Each cloud of rows lies close to a flat space through zero, with a little noise off it, and is much wider in some directions of that space than in others. After each cloud: how many dimensions does that space have?
In the rows, zero is written as 128.

[[135 115 135 136 137 135 125 146 115 126 131 132 140 131 150 124 133 116
  121 114]
 [107 134 151 134 113  99 118 116 112 110 133 104 121 120 109 147 128 152
   97 130]
 [ 94 137 112 145 107  99 146 118 121 137 118 123 139 144 156 138 101 167
  101 121]
 [127  91  74 122 191 117  89 157 135  52 186 142 181 129 133 147 101 116
  114  64]
 [138 132 120 115 144 116 124 146 124 120 114 101 141 134 129 175 121 135
   96 116]
 [112 127 122 157 121 133 101 157 117 142 140 155 157 128 139 101 120 138
   93 114]
 [153 127 153 119 143 142 134 134 122 125 118  93 115 122 126 140 159  98
  137 138]
 [140 115  93 109 162 102 108 137 119  92 143 115 150 134 130 173 134 126
  110 112]
 [148 156 116  84 137 141 106 112 124 120 114 147 126 109 101 140 138 115
  158 155]
 [106 123 126 122 109 132 112 109 137 124 132 146  89 128 107 101 115 135
  134 139]
 [146 134 105 133 121 126 128 139 164 143 116 100 113 123 126 117 132 130
  113 116]
 [109 139 110 139 123 116 145 138 135 132 119 120 169 150 125 157  92 164
   99 128]
 [137 117 105 105 121 108 146 134 136  90 101 100 118 163 143 168  85 149
  106 118]
 [138 139 113 111 125 129 124 131 131 102 120 146 149 131 120 132 107 134
  138 133]
 [122 157 125 117 112 126 123 130 111 144  90 127 126 135 138 148 111 148
  104 144]
 [108 141  97 124 113 125 117 125 136 166 115 159 128 139 120 135 105 157
  110 139]
 [113 113 126 155 129 159 144 119 145 166 145 162 111 128 152  64 135 107
  167 125]
 [ 99 118  96 141 134 135 121 139 157 107 150 150 142 127 143 102  69 145
  120  78]
 [144 139 177 128  92 129 154 114  91 170 121 180 159 142 103 144 153 137
  159 187]
 [125 118 138 119 142 127 128 133  97 146 126 151 143 144 135 167 129 130
  118 132]
 [143 112 102 121 141 142 112 149 161  87 145 117 129 127 110 108 116 114
  131 109]
 [158 104 152 125 134 131 150 118  95 177 134 160 131 141 145 144 186  97
  165 154]
 [112 148 134 118  87 114 142 103 115 137 107 145 124 146 107 139 109 162
  132 172]
 [156 127 151 110 142 131  87 125 121 106 140 112  93  78 120 113 169  94
  133 105]]

12

[[147 152 117 143 134 137 147 159 151 125 136 132 136 151 127  89 143 126
  122 131]
 [119 132  99 165 146 109 121 110 130 120 124 134 147 141 117 116 133 144
  116 128]
 [135 111 176  95 133 125 121 149 146 128 129 152  77 106 125 114 135 106
  135 155]
 [101 118  84 123 142  89 121 118 101  93 119 172 148 140 120 155 144 172
  130 169]
 [ 76 135 167 114 144 139 113 155 118 134 130 116 121 123 137 144 130 109
  137 125]
 [158 136 134 124 125 137 146 140 152 129 117 133 128 129 126  97 112 142
  118 146]
 [151 106 148 129 125 146 112 120 131 134 150 138 154 144 146 117 136 117
  148 149]
 [ 85  95 112 114 133 112 141 103 102 100 100 180 125 151 144 176 125 162
  125 133]
 [142 146  83 128  59 146 103 100 117 129 126 139 176 137 151 172 101 160
  102 143]
 [113 116 145 131 172 101 156 161 156 118 122 143 112 135 115 104 135 131
  123 134]
 [130 144 133 133 151 137 128 130 117 125 109 134 123 138  97  91 168 131
  142 130]
 [ 72 173 129 107  90 142  76 135 116 118 130 152 151 136 134 159 104 138
  123 177]
 [115 142 122 115 120 147  92 104 121 119 140 134 129 117 132 150 105 135
  146 147]
 [134 103 135 128 112 159 124 142 146 120 146 116 119 137 123 142 133 132
  148  81]
 [147 115 124  94  89 151 138 124 130 119 114 144 145 141 130 140 139 152
  129 117]
 [120  93 155 122 119 142 127 185 142 118 160 128 126 152 124 149 124 130
  161 122]
 [148 119 123 111 104 154 150 170 142 104 159 135 121 164 136 125 135 127
  154 112]
 [191 165  64 173 112 130 141  49 136 147 104 113 171 129  83 101 131 143
  105  97]
 [134 128 131 145 107 150 115 148 135 132 158 114 133 147 117 133 136 112
  146 104]
 [106 118 152 136 116 141 114 148 142 137 154 102 127 135 132 144 120 103
  136  92]
 [161 126  82 136  82 125 128 103 120 126 117 140 151 131 133 153 114 160
  107 134]
 [175 146 124 140  88 159 121 120 144 147 106 141 135 131 112 117 124 141
  110 138]
 [149  85 117 172 162 115 137 115 136 114 132 132 115 147  92 103 155 140
  153  99]
 [111 122 171 110 156 130 112 142 119 145 146 116 105  99 144 138 135  90
  145 141]]

15

[[ 93 124  83 109 130 165  88 177  89 132 152 111 143  91 139 165 103 103
   94 147]
 [107 153 146 117 117 141  88 143  85 134 106 110 133 131 176  97 128 114
   98 112]
 [100 140 151 135 130 181 140 120  86 168  89 125 129 185  96  83 148 139
   80  74]
 [140 103 175 188 121 120 140 124 128 114 110  85  94 138 118  94 186 142
  127 135]
 [142 119 133 151 140  81 106 148  97 167 122 126 123 131 148  73 139 123
  142 101]
 [131  76 144  83 114  93 137  64 205  94 170 150 143 115 143 169 123 142
  173 164]
 [124 117 122 133 122 142 118 134  99 151  97 119 128 132 147  98 159 142
  130 154]
 [104 136 152 126 146 122 110 148 108 117 124 111 120 109 151  97 130 120
   89 100]
 [133 147 138  94 108 110 142  88 148 129 107 166 146 131 155 162 119 105
  125 124]
 [142 155  97 105 126 115 109 118 116 103 147 120 135 123 145 159 114 111
  166 138]
 [125  99 135 145 106 183 131 151  99 182 121 134 138 133 100 113 148 134
  129 131]
 [145 113 118 108 129 123 119 106 164 127 142 144 151 113 110 139 106 139
  146 135]
 [140 132 158 132 119 132 104  99  96 110 105 103 137 119 164 108 149 123
  121 141]
 [127 162  88 107 139 130 103 134 106 133  96 138 145 109 169 142 117  98
  109 126]
 [137 117 129 157 142 123  86 126 136 143 120 118 140 130 146 109 105 107
   96  99]
 [137  79 122 142 121 171 152 102 153 152 150 149 148 132  86 170 119 130
  127 151]
 [146 159 122  90 154  62 105  62 121 110 103 147 153 127 184 122 113  98
  124  92]
 [118  96 147 146 159 136  98 110 118 135 105 119 150 103 142 102 119 119
   49 112]
 [135  97 208 158 128 188 163 100 143 117 139 121 121 141  91  82 141 177
  116 128]
 [116 134 111 124 118 169 167  99 106 166  90 140 123 194  96 126 179 134
  149 109]
 [106  98 109 171 131 124 133 186 120 132 159  98  89 139 107 126 131 145
  124 161]
 [131 148 115 124 154 139 126 136 111 179 124 164 150 146 111  98  89 120
  107  65]
 [ 84 164 105 145 171 129  89 172  58 160  94 127 132 123 185 113  98  61
   19  58]
 [113 138 171  72 125 117 171  59 143 127 133 173 146 167 103 123 115 150
  123  87]]

14

[[168 196 145 167 118 191 174 128 123  76  84 197 190 159 146 160 164 145
  118 142]
 [138 146 139 138 110 147 157 117 118 131 117 148 142 130 129 143 129 132
  127 139]
 [ 97  84 116 101 157  81  89 137 133 137 141  93  84 119 105 111 121 119
  140 116]
 [138 154 137 123 123 148 158 126 120  91  87 176 158 131 114 134 139 123
  156 116]
 [136 154 148 134 110 151 174 110 114 125 105 165 151 139 128 158 135 135
  132 142]
 [184 184 134 195 124 184 145 129 129  88 116 171 180 163 166 170 169 165
   92 173]
 [152 156 125 164 167 135 110 150 134  62  90 161 140 166 122 150 178 152
  128 143]
 [122 135 138 119 120 132 151 120 120 134 116 140 127 129 118 138 128 124
  135 126]
 [126 115 125 110 134 114 128 121 121 111 119 141 132 112 116 117 126 120
  151 117]
 [104  91 123 115 162  79  96 135 126 126 127 106  84 131  98 129 136 132
  143 132]
 [118  96 116 141 169  78  75 143 132 122 138  96  79 142 112 138 147 147
  124 152]
 [117 122 137  87 106 127 165 104 111 131 114 153 143 100 112 115 106 106
  161 107]
 [146 157 140 137  99 161 164 117 120 128 113 157 160 125 137 136 123 126
  133 129]
 [141 127 119 116 125 132 131 120 124 103 123 149 153 107 133 110 125 117
  145 116]
 [ 94 113 133 115 139 101 114 140 131 158 129  95  84 137 105 130 122 126
  128 122]
 [ 78  80 121 116 153  66  70 158 145 193 161  36  38 136 104 119 110 129
  115 125]
 [149 169 127 205 156 159  91 168 159 122 143 100 122 192 163 161 169 169
   55 165]
 [139 122 119 130 141 123 111 129 130 101 127 137 134 125 128 121 139 131
  135 129]
 [143 130 122 140 132 135 119 127 132 119 135 129 138 131 140 130 135 134
  119 137]
 [122 127 120 152 151 115  88 157 143 135 135  94  95 154 127 131 141 143
  108 136]
 [117  94 116 105 133 100 109 121 126 138 147 108 113 104 122 108 110 119
  139 121]
 [ 82  53 106  77 170  39  57 150 133 135 138  70  52 102  81  82 110 107
  172  97]
 [114 118 136 122 109 113 136 123 118 171 132 104 100 120 115 131 108 125
  136 134]
 [150 151 127 154 131 137 123 141 125 102 104 145 136 141 125 136 147 141
  136 137]]

6

[[115  95 130 119 148 155 124 144 169 137 144 129 108 127 122 135 135 111
  118 118]
 [107 128 122 125 146 128 114 120 120 137 138 126 146 116 139 124 142 139
  124 123]
 [126 102 127 125 146 136 134 147 168 119 136 109 103 143 114 134 134 111
  128 103]
 [155 145 114 148 133 117 138 111 113 116 117 125 154 119 139 127 132 131
  158 116]
 [144 139 141 120 116 124 134 112 114 115 116 125 136 133 122 130 116 127
  136 130]
 [126 113 124  98 122 112 144 136 127 135 106 124 105 158 130 134 132 124
  130 127]
 [126 145 119 143 123 119 122 121 129 125 120 138 140 122 137 123 128 140
  129 138]
 [125 123 141 140 122 133 125 132 135 122 140 132 124 125 120 128 125 129
  118 128]
 [130 118 126 126 137 123 129 124 129 133 130 126 125 128 131 133 141 128
  134 119]
 [ 57  68 142  77 123 130 123 136 153 131 135 111 122 165 142 138 123 114
   86 122]
 [120 132 114 133 116 129 129 121 113 135 124 146 146 119 155 126 122 134
  125 139]
 [118 131 130 102 123 100 130 121 105 134 115 111 123 149 127 131 134 132
  127 132]
 [130  99 123 123 132 121 147 140 165 112 117 120 101 155 127 136 131 118
  133 103]
 [120 127 127 108 117 126 134 118 111 123 118 129 138 137 143 128 116 129
  124 128]
 [110  86 137  92 158 152 123 112 116 156 139 126 160 117 144 141 150 112
  135 114]
 [130 136 128 115 128 144 124 106 122 129 122 141 146 115 140 130 118 125
  130 134]
 [121 110 124 126 136 123 132 130 109 145 125 137 149 125 145 129 148 136
  139 125]
 [161 168 125 162 107 113 133 119 104 107 123 129 135 119 122 121 113 139
  140 133]
 [106 103 119 131 125 113 127 126 145 136 131 127 129 138 143 138 140 125
  119 127]
 [120 144 123 153 118 121 115 142 150 127 134 126 116 127 116 123 123 131
  113 146]
 [123 134 135 121 120 146 116 119 123 140 137 135 138 114 128 130 116 118
  115 149]
 [143 149 131 143 114 118 134 141 147 104 115 122 107 142 108 121 111 131
  130 132]
 [121 124 117 157 149 148 114 136 110 152 159 143 154  89 144 122 151 139
  130 123]
 [133 146 112 128 114 110 135 114 124 120  96 143 137 136 148 125 121 140
  139 137]]

11

[[ 97 104 114 139 151 179 138 163 114 134 111 173  90  89 146 158 132 136
  146 118]
 [115 117 115 150 146 146 110 136 130 121 136 136 112 130 151 132 120 138
  130 113]
 [107 128 134 120 131 128 146 131 136 162 134 149 139 116 109 135 126 129
  125 120]
 [ 94  99 126 125 142 118 132  94 113 114 126 146 127 157 136 132 147 136
  141 120]
 [105 126 121 148 139 115  96  88 141 116 158 132 159 170 140 122 101 113
   97 104]
 [167 115 108 149 142 156 133 176 139 137 137 111 127 138 113 117  86 143
  121 132]
 [145 139  68 180 168 162 127 179 164 113 101 131 109 167 201  95 102 135
  169 164]
 [115 155 127 145 111 108 125 122 139 114 113 148 142 150 154 118 166 100
  135 121]
 [172 148 119 109 121 125 128 152 145 130 148  85 155 145 109  98  85 132
   92 108]
 [104  66 136  89 137 132 156 105  93 148 154 140 129 110  79 161 132 172
  130  93]
 [158 141 144 136  92 127 113 116 127 124 131 142 136  83  91 135 127 112
   80 110]
 [ 93 153 125 187 167 110  78 115 171  99 107 126  74 167 187 105 148 117
  147 165]
 [ 87 119 118  94 124 118 149 157 116 108 144 120 143 152 126 150 137 112
  141 105]
 [150 144 125 161 147 153  91 139 164 132 141 106 137 152 112 132 112  90
  111 114]
 [100 142 134 106 108  89 124  95 113 131 154 121 169 144 159 120 114 125
  119 122]
 [107 125 131 102 116 120 159 150 122 154 157 128 159 117 107 151 110 126
  128 125]
 [151 136 114 143 128 103 129 153 118 100  96  80 100 181 190  85 154 151
  187 178]
 [ 87 116 142 101 124 147 143 182  98 140 115 127  98 103 102 160 137 101
  146 136]
 [158 123 132  80 113 134 172 161 101 174 157  81 205 170  99 125  88 120
  132 121]
 [117 154 120 161 142  92 123 144 155 120 146  99 154 202 189  94 100 131
  136 158]
 [195 130 130 154 157 157 122 137 146 118  81 116  70 111 140  95 133 173
  135 163]
 [198 127 114 134 115 136 154 187 114 150 124  85 161 173 127  78  85 152
  127 138]
 [100 119 148 109 140 124 140 146 128 161 134 114 102 106  88 141 112 131
  132 156]
 [140 149 120  90 114 117 136 137 136 148 139 108 141 116 120 109 116 139
  119 106]]

14

[[177 171 119  92 119 132 116 109 119 129 118 156 170  77 137 157 158 160
  113  78]
 [135 169 141 107 131 150 127 138  94 144 119 122 140 123 117 117 132 115
   70 127]
 [144 122 118 132 116  82 136 158 143 149 104 130 114 147 112 114 153 150
  146  85]
 [ 70 139 127 146 120 100 120 166 130 160  81 137  85 163  94 110 132  82
  137 141]
 [133 108 130 143 103 155 123  70 102  79 180 122 180  51 150 163  92 122
  106 166]
 [133 136  83 150 140 137 144 112 141  50 155 130 131 123 126 157  81 134
  181 152]
 [116 150 104 156 169 118 156  98 115 150 137 120 131 142 164 213 112 139
   91 200]
 [117 138 128 162 136 132 140 100 117  99 142 135 155 113 139 153 108 121
  143 135]
 [146 174  90 134 142 155 132 115 124  73 136 140 155 109 124 166 105 128
  133 139]
 [165 186 128  87 160 153 121 122 135 124 117 152 142 140 143 145 157 164
  152  80]
 [ 94 132 144 117 171 154 159 135 136 115 139 124  98 156 149 104  87 106
  144 143]
 [163 121 135 100 155 143 130  92 137 138 152 131 145 118 173 162 143 174
  124 127]
 [203 144 118 105 127 147 117 127 118 130 142 109 164 123 122 136 151 164
   82 115]
 [174 156 115  89 140 101 148 127 142 159 101 161 146  89 161 153 150 172
  106  45]
 [102 129  86 126 204 135 152 116 199 115 102 182  90 143 171 168 101 129
  174 133]
 [153 153 167  88 141 161 135 147 116 131 123 126 149 130 132  73 133 131
  100  64]
 [128 102 128 140 121 154  96 132 153 100 132 138 137 134 106 101 134 113
  152 125]
 [120 159 137 112 117 132 122 131  93 139 126 111 115 142 120 133 136 120
  117 154]
 [154  93 115 165 122 102 145 103 138 114 154 123 164 104 141 159 119 156
  125 119]
 [102 154  98 145 132 105 144 138 122 120 109 137 105 123 122 156 107 111
  136 155]
 [153 142 127  87 145 140 125 100 136 151 124 162 147  88 169 158 144 155
  109 101]
 [114  81 108 127 141  94 163 152 173 127 123 127  75 147 135 106  98 132
  159 127]
 [ 79 172 121 169 166 123 145 129 116 133 113 127 107 181 128 163 120 108
  145 171]
 [157 127 141 102 122 141 130 106 125 107 146 135 155  92 153 123 130 151
  135  85]]

10

[[108 139 127 157 105 136  70 108  89 123 124 184  78  84 153  91 182 133
  168 121]
 [129 142 120 132 127 122 118 128 126 124 135 126 127 116 138 132 125 121
  134 122]
 [128 152 116 143 129 124 105 126 127 121 136 132 121 100 143 124 137 119
  142 122]
 [103 132 113 116 114  73 121 119  68 110 100 190  89 125 168 124 108 117
  131  92]
 [129 108 147 134 120 165 122 122 134 146 127 124 128 138 102 111 168 144
  138 154]
 [117 135 126 140 118 124  98 115 104 126 126 160  98 104 144 109 152 130
  147 116]
 [111 123 132 137 110 124 102 112  94 127 116 173  93 120 145 104 157 134
  149 125]
 [117 106 142 129 110 142 113 111 103 137 115 162 103 133 123  99 163 143
  142 136]
 [149 118 142 124 141 156 161 146 177 141 138  69 173 153  88 147 115 133
  106 149]
 [132 141 132 155 122 156  92 119 136 132 146 132 116  99 128 113 170 136
  150 141]
 [126 137 112 105 143  81 160 146 126 109 122 121 143 143 144 158  72 110
  104 101]
 [152 123 141 133 140 159 146 138 174 139 147  77 167 139  95 140 127 131
  121 149]
 [111 132 117 119 122  91 121 123  87 116 113 168 102 124 153 130 112 118
  130 100]
 [115 106 136 117 114 131 131 120 104 136 115 155 109 145 124 113 142 133
  127 129]
 [112 121 139 148 107 153  84 103  99 135 124 173  90 104 129  89 187 142
  165 137]
 [111  92 142 112 110 133 133 118 100 140 110 161 110 155 118 108 147 142
  128 134]
 [126 137 130 133 124 136 114 129 126 127 130 136 121 117 135 122 141 129
  136 131]
 [134 112 126 100 140 109 174 142 135 127 121 110 157 168 119 156  81 123
   95 124]
 [122 135 130 148 119 144  98 115 118 130 131 147 104 101 138 110 159 133
  150 132]
 [116 107 125 102 121  96 152 129 102 120 107 151 122 160 132 131 100 125
  112 109]
 [141 111 129 100 144 107 180 148 153 135 124  89 166 172 108 159  74 121
   90 122]
 [ 92 144 113 136 107  88  78 110  56 107 112 212  62  89 180  98 149 118
  163  98]
 [105 127 124 129 103 111  94 114  80 121 111 188  82 111 152 102 152 128
  151 111]
 [113 138 122 138 120 122  97 117 100 123 126 163  96 108 151 116 151 129
  146 121]]

3

[[115 131 137 102 125 122 130 130 107 125 138 126 146 130 108 141 129 141
  130 132]
 [118 130 126 115 124 123 114 127 126 127 127 124 139 118 119 127 127 125
  125 118]
 [103 127 118 101 144  45 105 138 131  77 135  89 150  82 110 121 149 112
  114  80]
 [111 129 123 105 133  85 111 134 123 108 131 110 147 104 112 126 134 120
  119 105]
 [114 127 135 101 144  91 146 141 106  93 150 108 142 125 104 146 144 135
  128 125]
 [132 129 119 147 112 143  90 114 155 154  99 136 122 110 146 105 115 110
  124 111]
 [133 129 139 124 110 177 131 118 114 165 124 155 129 151 125 135 110 145
  132 154]
 [138 128 132 142 121 158 139 123 132 149 123 143 117 146 140 129 123 132
  132 145]
 [125 125 130 125 125 125 122 126 128 129 125 125 131 125 122 128 126 129
  129 126]
 [130 129 130 128 116 158 124 122 125 152 121 141 131 138 129 129 117 136
  130 142]
 [140 127 142 136 122 174 157 126 113 152 135 151 117 163 133 142 121 150
  136 164]
 [121 130 131 117 117 132 106 122 127 141 121 133 140 121 123 124 120 128
  127 124]
 [134 131 133 131 133 139 146 132 122 129 136 133 122 140 128 137 130 136
  134 143]
 [118 128 127 112 141  89 134 141 119  94 143 107 137 115 115 133 141 125
  124 111]
 [137 128 130 135 130 142 141 131 129 133 130 132 116 141 134 130 128 133
  131 139]
 [139 130 130 142 137 135 154 130 132 120 135 130 112 141 137 134 136 133
  130 139]
 [140 129 128 139 115 165 121 117 139 157 114 146 117 139 144 119 114 129
  131 141]
 [132 128 121 141 109 156  99 114 146 159 107 143 126 123 143 110 111 118
  126 127]
 [149 129 138 151 125 182 163 123 122 156 131 150 108 167 144 141 119 144
  139 169]
 [132 129 130 131 117 158 123 120 129 151 121 145 128 139 132 128 114 133
  130 143]
 [137 126 119 148 109 156  91 114 155 164 100 140 120 119 149 104 110 114
  124 124]
 [140 130 128 147 137 139 148 128 138 126 132 132 113 140 141 131 132 125
  131 135]
 [123 126 124 126 149  85 144 143 126  88 145 107 127 120 124 134 148 124
  127 117]
 [117 130 132 113 124 122 118 129 117 130 128 127 142 121 115 132 127 132
  126 125]]

3

[[ 86 154 144 120 120 119 144 120 129 131 133 112 167  96 140 121 110 156
  109 177]
 [178 181 152  12  34 203 151  48  74 116  35 143 125 165  89 129  39 177
   26 226]
 [167 162 103 139 113  89 120 136 108 170  93 158  89 153 113 126 149  70
  141  82]
 [143 109 121  92 112 147 143  96 134 112 132 119 133 142 136 136 120 124
  109 111]
 [112 128 139 147 132 106 138 132 127 116 167 118 140 134 115 135 125 121
  134 125]
 [123 136 124 107 123 154 124 118 134 150  93 128 138 108 160 115 127 153
  116 157]
 [148 146 141 157 160 128 111 150 138 148 135 122  84 175 107 115 151 140
  141 134]
 [ 94 183 172 149 129  99 136 141 116 137 135 114 137 133  94 124 103 169
  113 200]
 [132 231 171 112  71  92 144 112  69 147  85 139 120 157  48 131  59 143
   81 216]
 [194  46  65  80 118 200 104 114 132 111  69 171 109 114 180 131 151  88
  135  43]
 [144 120 105  71  93 170 128 100 118 133  64 146 146  96 166 121 113 134
  100 133]
 [126 145 117 149 134  82 137 131 139 150 153 118 118 147 129 130 156  91
  141  90]
 [160 135 117  68  89 181 120 103 101 134  47 158 125 114 141 118 100 143
   93 154]
 [141 171 137 139 116  78 150 107 122 139 160 109 105 188  84 140 135 103
  116 115]
 [117 145 121 212 209  98  88 199 162 197 128 131  84 130 156  93 207 131
  189 113]
 [135 112 113 176 147 105  99 175 108 119 121 164 110 108 101 136 137  93
  173  88]
 [100 160 152 115 104 115 147 109 120 126 129 110 154 122 115 128  97 153
   99 178]
 [170 176 109  56  21 105 152  76  53 120  54 173 132 124  80 150  55  68
   78 116]
 [131  79 109 121 129 148 120 127 134 100 136 138 136 108 144 138 131 110
  140  92]
 [ 90 130 118 162 152  89 130 152 149 152 152 117 144  95 164 119 164 109
  153 105]
 [130 195 134 160 116  50 138 137 109 167 131 127 105 156  83 126 133  93
  132 124]
 [ 90 164 156 151 134 111 126 154 117 141 121 126 146 102 115 120 104 166
  127 192]
 [ 99 132 161 151 155 115 142 129 147 114 186  93 135 148 113 131 126 161
  128 154]
 [129 102 134 118 131 137 150 100 146  99 178 101 132 157 125 143 132 125
  118 111]]

6
